The first 9 rows are patterns. Each new row is the sum of 3 different patterns, raised or lowered, with some noise. Before adding, each is slid sideways (what falls off one end comes back at the other) and multiplied by a number that may be negative. Names go in the order of the patterns.
In the rows, zero is written as 128.
Some rows, each with the names of its patterns after it:
[127 111 121 140 139 129 129 143  83  93 111 125 164 173 125 156 131 111
 128 118 126 158 152 125 135 130 152 128 138]  N
[129 121 128 154 130  97 133 135 140 120 118 133 118 141 136 130 127 122
 167 106 151 113 131 143 173 160 160 113 132]  Z
[134 129 121 128 132  89 143 121 147 136 123 128 140 115 109 131 156 125
 122 140 136 129 143 114  83 139 130 145 113]  P
[131 138 127 128 135  83 105 134 116 125 135 114 123 117  83 116 134 157
 117 130 127 139 125 127 142 126 123 157 130]  F
[135 126 126 117 138 122 134 119 148 127 121 115 120 106 150 173 145 138
 118 131  83 134 112 117 140 118 125 121 112]  A
[139 103 160 129  92 127 108 143 109 154 117 143 145 149 113 124 119 162
 119 144 124  83 134 123 125 146 126 106 138]  S
[ 83 127 126 162 116 132 124 136 129 146 130 121 128 131 173 165 127 140
 139 124 141 131 129 130 127 149 137 123 144]  D
[108 147 123 131 134 130 124 116 142 138 123 112 125 129 143 139  83 113
 129 133 107 121 123 121 113 121 133 100 138]  L
[147 125 129 122 129 106 138 157 130 103 115 173 125 140 117 135 144 113
 140 117 165 127 140 123 158 136 139 121 137]  W

New rows, each followed by the names of its patterns:
[145 130 143 135 161 154 152 190 139 155 150 142 168 138 144 157 172 156
 174 132 155 100 114 150 165 146 146 126 117]  Z A D
[171 150  84 139 158 169 115 129 138 156 120 146 105 102 135 149 137 145
 134 127 169 146 121 189 136 101 162 138 159]  P F S
[150  98 137 121 150 129 107 148 144 134 141  77  98 115 124 128 119 120
 116 133 139 124 118 108 152 146 160 120 134]  Z D W
[ 82 111 125  90 106 119 142  96 117 132 137 108 106 139 159 153 145 144
 123 103 132 147 139  55 104 132 131 109 128]  F D W
[129 160 107 117 112 123 123 137 177 140 131 122 129 132 186 134 144 101
  99 119 177 122 133 158 123 100 164 168 159]  Z A S
[136 138 145 140 142 149  96  92 131 154 155 165 130 172 130 153 126  94
 155 164 170 121 161 149 145 135 148 104 154]  N P L
[152 166 208 158 163 176 180 162 161 159 184 159 172 177 130 177 116 160
 150 177 157 130 132 137 145 193 196 146 169]  N D L
[118 123 163 115 117 159 139 140 143 111 110 155 175 133 126 118 174 153
 144 157 127 127 188 132 151 175 163 158 130]  N P F
[184 131 137 123 157 168 140 105 130 166 153 124 151 160 137 130 126 139
 152 188 142 164 131 129 119 168 123 104 157]  A L W
[171 182 196 157 180 161 140 174 189 160 178 201 124 192 196 198 168 172
 159 181 183 234 208 178 151 157 213 199 179]  P F D
[125 103 128  74  75  99  75 117 113 107 108 141  57  93 104 121 111  95
  95 133 139 112 124  92  93  96 119 121 178]  N F W
[ 94  95  82  95  84  97 121 123 123  92  95  55  66  89  80 101 103 137
  93 104 107  94  97  74 124  99 128  70 116]  N A L
[136 155 161 156 140 137 156 149 151 168 154 123 125 191 131 153 143 125
 150 162 131 149 162 163 140 162 134  95 116]  A S W
[ 84 151  88  87 160 121 129 154  82 126 118 129 110  99 101  96 103 160
  96 138  56 144 102 102 166 117 118 141  69]  N Z S
[116 185 171 166 122 110 188 156 182 170 116 131 166 152 161 123 154 111
 154 239 158 156 126 149 145 194 140 146 164]  Z S D
[ 94 125 130 173 144  90 149 103 156 148 112 192 124 187  64 174 115 154
 127 174 147 175 125 126 141  89 110 162 147]  Z D W
[152 127 137  85 109 103 119 157 185 119 132 111 107 114 151 140 156 157
 117 120  79 145 104 113 130 101 104 135 107]  N A L
[146 103  98  91 101 172 135 153 110 109 110 134  91 100 126 123 122 140
 122 130 120  93 144 100 106 120 129 141  82]  Z D W
[155 142 118 161 127 154  75 112 110 133 191 158 141 127 137 122 147 134
 127 137 168 167 158 121 139 156 146 130 134]  N P L
[ 82  90  61 100 133 133  90 100 106  76 109  80 101 100  98 128 125 100
  88 128 109 105 104 118 111  99 121 107 108]  A D L
[183 192 183 165 142 137 156 156 148 145 175 141  79 140 136 183 182 135
 169 152 154 151 120 145 175 193 127 174 121]  N Z P
[132 183 167 126 180 148 128 127 148 122 136 146 156 169 122 138  83 151
 118 145 114 137 146 184 107 153 117 143 152]  P S D
[149 118  90 105  70  94  63 106  77 102  62  95 119  84  90  96  92  76
 104  84 109  99 133  81 121  47 107  94 139]  Z S D
[157 163  86 104 126  86 132  93 107 145 106  94 103 121 101 116  55 119
  98 145 133 140 117 142  98  85 103 151 154]  N F A
[126 109 123 108 144 135 128  55  98 136 151 153 124 124 128 107 107 116
 131 109 142 140 166 113 125 118 117 140 109]  A D W
[203 165 185 231 178 161 169 169 158 158 174 177 148 134 212 186 147 135
 174 174 151 172 153 220 196 212 161 192 158]  P F W
[175 176 155 151 172 144 161 185 138 195 134 144  98 154 217 179 154 184
 172 165 120 168 132 217 211 157 165 188 171]  N S W
[127 112 149 117 170 138 136 124 119 137 158 133 101 139 123 150 117 128
 134 104 132 101 130 129 152  81  89 110 136]  A L W
[160  58 105 121  98  78 135 109 131  82 125  93 118 111  97 116 116  58
 101 110 119  53 122 126 110 101  65 100 103]  F S W
[138 102 108 133  99 127  64 111  90 121  85 113  80  77  56  86  63 140
 117 113 186  92  71 102  79  91 138 109  71]  N P S
[125 111 154 132 107  69  97 139 149 150 126 153 142 109 135 174  85  94
 147 114 148 113 126 104  99  82 120 148 101]  Z F L
[153 127 105 120 108 124 122 100 142 136 122 145  82 122 116 145 104 111
 109 145 123 113 118 102  80  99 163 132 160]  N A L
[163 148 144 147 182 184 182 161  92 153 156 183 130 145 153 146 147 152
 176 117 159 150 198 182 151 152 205 176 151]  F D W
[114 106 125 118 139 105 125 113  75  99  98 161 135 147  92 163 123 107
 102 104 134 147 142 119 136  91 110 125 124]  N D L
[108 114 105  95 118  83  94  94  84  71 131 113 103  97 123  87 121 149
  62 106 111  99 123 125  87  67 125  69 103]  F S L
[100 118  96  84 103  71 128  78 118  56  74 100  55  63 110 105  98 112
 111  82  87 163  92  92 114 106 122  74 119]  Z P D
[105 141 143 145 113 128  81 133 150 155 134 108 143 125 140 108 100 140
  93 163 124 125  73  84  99 159  90 104 123]  Z F L
[110  92  88 103 105  97 131 102 150 107  93 109 132 106  98 112 112 122
 120  97  98 103  76  62 100 116 137 121 106]  A D L
[ 84 128 143  91 126 116 128 114 130  96 118 130 117 155 136 127 122 113
 107 132  79 144 174 140  90  78 165 118 118]  P F W
[ 89  78 136 161 125 121  98 109  68 133  89 102 119  94 141  93 116 136
 127 114 138 147 127 115 109 140 135 115 118]  Z F A
[169 153 186 154 195 200 199 165 146 178 146 185 173 200 151 192 193 181
 148 180 162 188 190 175 198 187 134 173 211]  A S W
[129 203 188 155 151 119 166  72 142  97 170 151 143 105 163 119 157 160
 138 148 149 117 139 145 130 138 174 105 109]  A S W
[132 164 129 135  90 124 130 137 118 123  98 137 139 120 161  91  86 138
 124 119 113 140 114 167 133 116  62 101 113]  Z F D
[141 108 124 139 134 148 136 119 178 147 138 133 149 101 157 163 136 164
 135 145  93 133 135 146 121 156 106 109 157]  P F L
[148 127 114 124  70  95 129 128 106 113 118 108  93 143 111 122 121 109
 142 119  85 110 143 104  79 143 109 143  96]  F S W
[ 43  47  75 108  85 105  88 100  97  70  77  80 115 139  99  91  62  52
 119  54 102  91  69 105 134 106 104  94  64]  N Z A
[127 144  74 125 112 115 107 115 145  98 128  95 131  86 127  89  98 103
 116  94 117 102 134  87 106 125 138  68  98]  P D W
[159 103 138 126 174 152 179 160 168 130  79 104  80 108 137 135 153 131
 102 127 126 111 158 141  83 140  98 169 128]  N A S
[133 111 131 162 141 160 146 138 172 152 131 164 130 149 185 165 157 150
 112 137  85 158 156 143 136 139 140  90 157]  N Z F
[137 111 120 126 171 182 133 141 130 126  94 132 144 172 209 120 106  79
 145 118 134 160 133 155 174 111 115 141 127]  N P A
[154 125 118 161 133 150 184 135 140 113 124 129 156 158 121 137 150 148
 201 106 151 127 153 175 141 160 137 128 174]  P A S
[138  78 148 169 125 131 119  95 106 114  68 115 104 158 113 121  97 139
 110 121 186 110 130 144 120 129 145 105 106]  F A S
[108 124 162 156 161 119 126 124 152 128 124 119 152 100 128  86 149 134
 165 156 142 133 122 121 111 134 144 151 149]  N S L
[104 148 105  91  79 113  77 127 133 125 104 120 113  76 153 103 123 109
 116 129 100 144 108  86 122 131 139  97 125]  Z P W
[ 89  74 127  76 103  10  85 114  89  62  84  52  74  93  73  79  44  38
  67 121  72 108  66 101  63  80  87  62  62]  S D L
[129  94 105  89  52  85 107  83 119  99  78 121 123  29 102 103  87  84
  67 117  80 112  95 101  58 128  74 114  71]  P S L
[127 159  98 124 116 116 129 109 104 112 104 155 119 106 123 127  93  98
  76 126 114  93 109 119 127 133  93  27 122]  P F L
[138 148 122 170 147 126 175 150 143 106 137 150 167 170 120 149 131 138
 135 117 132 141 119 144 150 123 187 114 146]  F D W
[131 126 119 100  86 115 112 166 135 167 128  84  78 110  86 128 171 123
 128 114  97  99 117 122 113  97 129  95 129]  N P A
[100 111 128 123 101 105 111 106 121 129  93 163 136 101 111 116 112 110
  93 119 134 141 165 152 103  93 153  87 135]  N F A
[146 108 135 159 147 127 135 109 146 182 147 112 155  96 137 198 141 153
 113 148  94 152 105 118  83 133 130 160  81]  A S D
[165 155 109 141 168 161  86 129 129 141 123 191 158 155 145 167 104 112
 139 147 164 188  97 154 135 118 128 140 100]  N F A
[188 174 143 161 204 197 150 180 171 178 184 209 240 219 150 202 164 175
 159 197 174 164 182 178 168 156 150 175 168]  Z F L
[109  69  38 165 118 101  98  68  47 101  83  59 127  94  72 103  19 102
  63 122  84  74  79  78  59 114  87 110  83]  N Z S
[ 95 140 106 104 141 106 113 102  77 121 136 139 116 124 131 125 126 133
 138 118 120 171 129 115 108 133 134 108  76]  F L W
